The rows of a group lie close to one hidden flat surface of 7 dimensions, which passes through zero. Surfaces can cross.
In the rows, 128 means zero.
Some rows, each with its group after it:
[104  46  93 122  92 124  89 142 194 100 120 147 141 153] : Q_572
[113 108 109  98 106  94  85 124 158 149  78  73  96 131] : Q_757
[156  77 105 163 133 105 180 153 116 167 136 127 115 138] : Q_548
[ 58 130 160 116 119 132 175 118 156 143  99 138 100 108] : Q_727
[163 118 117 159 127 125 178  80 190 146 107 163 156 145] : Q_572
[ 92 150 148 119  97 137 126 118 114 129 125 104 109 126] : Q_975
[ 99 181 106 135  71 122 187 154 108 179  82  95 106 102] : Q_572
[109 119  95 130 110 152 106  59 173 140 104 157 158 187] : Q_975
[170 178 219 134 139 143 102 116 155  98 154 121 110 129] : Q_757
[130 142 111 114 122 104 128 108 141 156  82  98 118 117] : Q_757
[ 69 179 150 111  87 124 161 108 104 152  89  84  99  94] : Q_975
[156  65 122 136  83  94 120 148 163  87 137 102 137 111] : Q_548
[122 124  76 114 128 137  75 136 133 150 108 130 134 172] : Q_572
[ 83 142 113 131 149 169 126 116  92 195 125 144 103 202] : Q_548
[160 131 128 136 131  96 170 166 110 121 126 110 122  72] : Q_727
[126 114  85 123 169 136 126 106  98 115 143 166 168 127] : Q_757
[100 123 110 114 187 125 167 167 156 166  85 179 117 104] : Q_572
[186 137  87 112 138 118  45 138 114 100 135 111 159 136] : Q_727
[102 152 175  88 160 110 103 136 108 139 107  78  73  94] : Q_548
[125 150 176 115 153 114 142 137 109 122 131 106  99  85] : Q_757
[118 156 143 120  99 137 118 127 144  78 133 140 156  98] : Q_548
[ 90 178 151 111 151 128 149 146 148 187  67 127  79 115] : Q_572
[170 154 146 149 169 150 124  93 162 155 125 162 134 173] : Q_975
[146 158 138 138  83 150  89 119 118 114 146 110 133 161] : Q_727
[156 153 131 128 134 151  69 143 137 142 131 128 118 180] : Q_975
[102 119 124 145  80 136 144 148 197 175  81 131  97 168] : Q_757
[177 146 155 148 140  95 177 152  99 165 126  85  90 103] : Q_757
[149 147 135 130 143  95 171 116 146 150  89 112 121  84] : Q_727
[ 93  72  77 124 110 133 120  88  58  82 177 131 174 132] : Q_975
[181 116 125 115 175  75 116 108 138 165  93  82 105 110] : Q_727
[105 157  88 127  75 129 135 128 146 160  77 117 133 138] : Q_572
[120 131 119 137  61 141 122 139  95  88 161 114 149 121] : Q_757
[168 167 165 144  79 128  97 112 101 121 151  62 111 153] : Q_727
[114 149 141 121 144 144 131  91  94 102 156 141 152 115] : Q_727
[ 92 105  61 113 109 127 115  97  49 116 144 114 162 126] : Q_975
[135 191 106 126 139 146 119  66  76 140 127 123 158 139] : Q_975
[129  73 155 109 145  81 117 172 121 136 127  70  70 100] : Q_548
[122 125 125 142  95 116 153  87 120 182 105  84 100 160] : Q_548
[177 179 123 146  99 140  96  80  61 134 157  82 145 166] : Q_572
[104 161 144 146  98 126 206 119 125 188  91 108  94 123] : Q_548

New rows. What belongs after each?
[143 177  96 116 147 114 129 144 126 188  73 109 113 122] : Q_975
[142 143 212 144 140 151 127 144 154 127 157 133  88 150] : Q_975
[181 163 126 129 131  86 168 142 132 130  97 102 136  56] : Q_727
[192 119 103 167 141 148 127 126  92 109 189 163 177 164] : Q_757
[ 96  73 116 111 185 114 161 167  87 105 157 159 133  80] : Q_727
[120 140 138 133  81 124 157 140 182 110 101 139 138  99] : Q_548
[121 146  85 110 127 135  98 129 183 125  82 160 158 132] : Q_727
[ 51 113 165 128 134 162 167  99 108 128 157 160 116 138] : Q_727
[184 156 103 166  69 156  94 133 167 151 123 133 142 205] : Q_727
[158  92  94 127 162 116 107 130  85 116 158 126 146 134] : Q_757
[136 118 102 157  94 146 150 111  94 125 162 141 158 156] : Q_548
[109 101 128 127 121 122 137 181 182 139 106 148 108 126] : Q_548
[148 158 159 115 117 119  98 116  76  90 159  76 124 100] : Q_727
[157  79 135 135 137 104 103 167  79 128 170  84  95 147] : Q_727
[209 165 112 135 116 109 115 157  80  80 159 100 163  79] : Q_727
[ 81  93 146 116 122 141 113 209  95  94 171 136 103 119] : Q_548
[169  93 106 136 163  77 177 191 117 135 120 123 122  68] : Q_727
[148 130 155 142 150 128 168 102  92  84 176 146 162  86] : Q_975
[112 109 120 127 134 114 170 190 105 106 141 145 133  70] : Q_727
[183 182  66 136 192 122 149  66  85 162 107 153 184 123] : Q_975
[180 162 149 164 119 108 204 115 119 149 123 108 124 100] : Q_727
[108 130 111 101 167 103 133 109 149 165  76 123 113 112] : Q_757
[ 92 168 141 137 137 144 188 145 125 188 100 144  95 128] : Q_548
[120 105 149 115 206 118 136  59  90 140 145 123 119 129] : Q_727
[ 47  98 157 113 138 147 147  97 155 157 111 142  94 156] : Q_727
[174 142 100 151 173 131 149 131  64 167 151 130 133 148] : Q_572
[156 149 149 133 153 119 135 110 171 171  92 124 106 138] : Q_757
[184 152 112 133 124 120 111 158  64  70 177 117 170  87] : Q_727
[157 184 178 132 140 143 101 151 155 150 120 120  95 150] : Q_975
[113 168 133 120 109 148  92 120 131 155 108 108 107 167] : Q_975
[119 134  81 114  98 135  82 143  81 104 139 115 152 131] : Q_572
[101  91 117 139  82 146 115 149 108 110 165 128 127 160] : Q_548
[146  83 106 142 167 116 163 182  62 121 178 142 132 105] : Q_572
[111  76 194 155 155 147 153 127 100 137 192 133  84 165] : Q_975
[162 106 134 157 164 108 187 133  77 135 165 128 127 107] : Q_727
[146 156 168 150 175 157 168 134  80  93 190 175 148 104] : Q_757
[154  75  54 126 143 120  89 135 103 105 157 151 175 145] : Q_975
[ 53 130 143  98 147 139 145 135 109 101 132 149 127  80] : Q_757
[138 130 113 138 171 131 150  69 157 162 103 165 143 150] : Q_727
[127 114  45 139 112 127 152 148 141 169  89 155 155 146] : Q_572
[111 136 172 130  93 154 100 118 185 123 124 133 110 170] : Q_975
[134 123  99 109 190 100 148 107 162 147  77 154 146  88] : Q_727
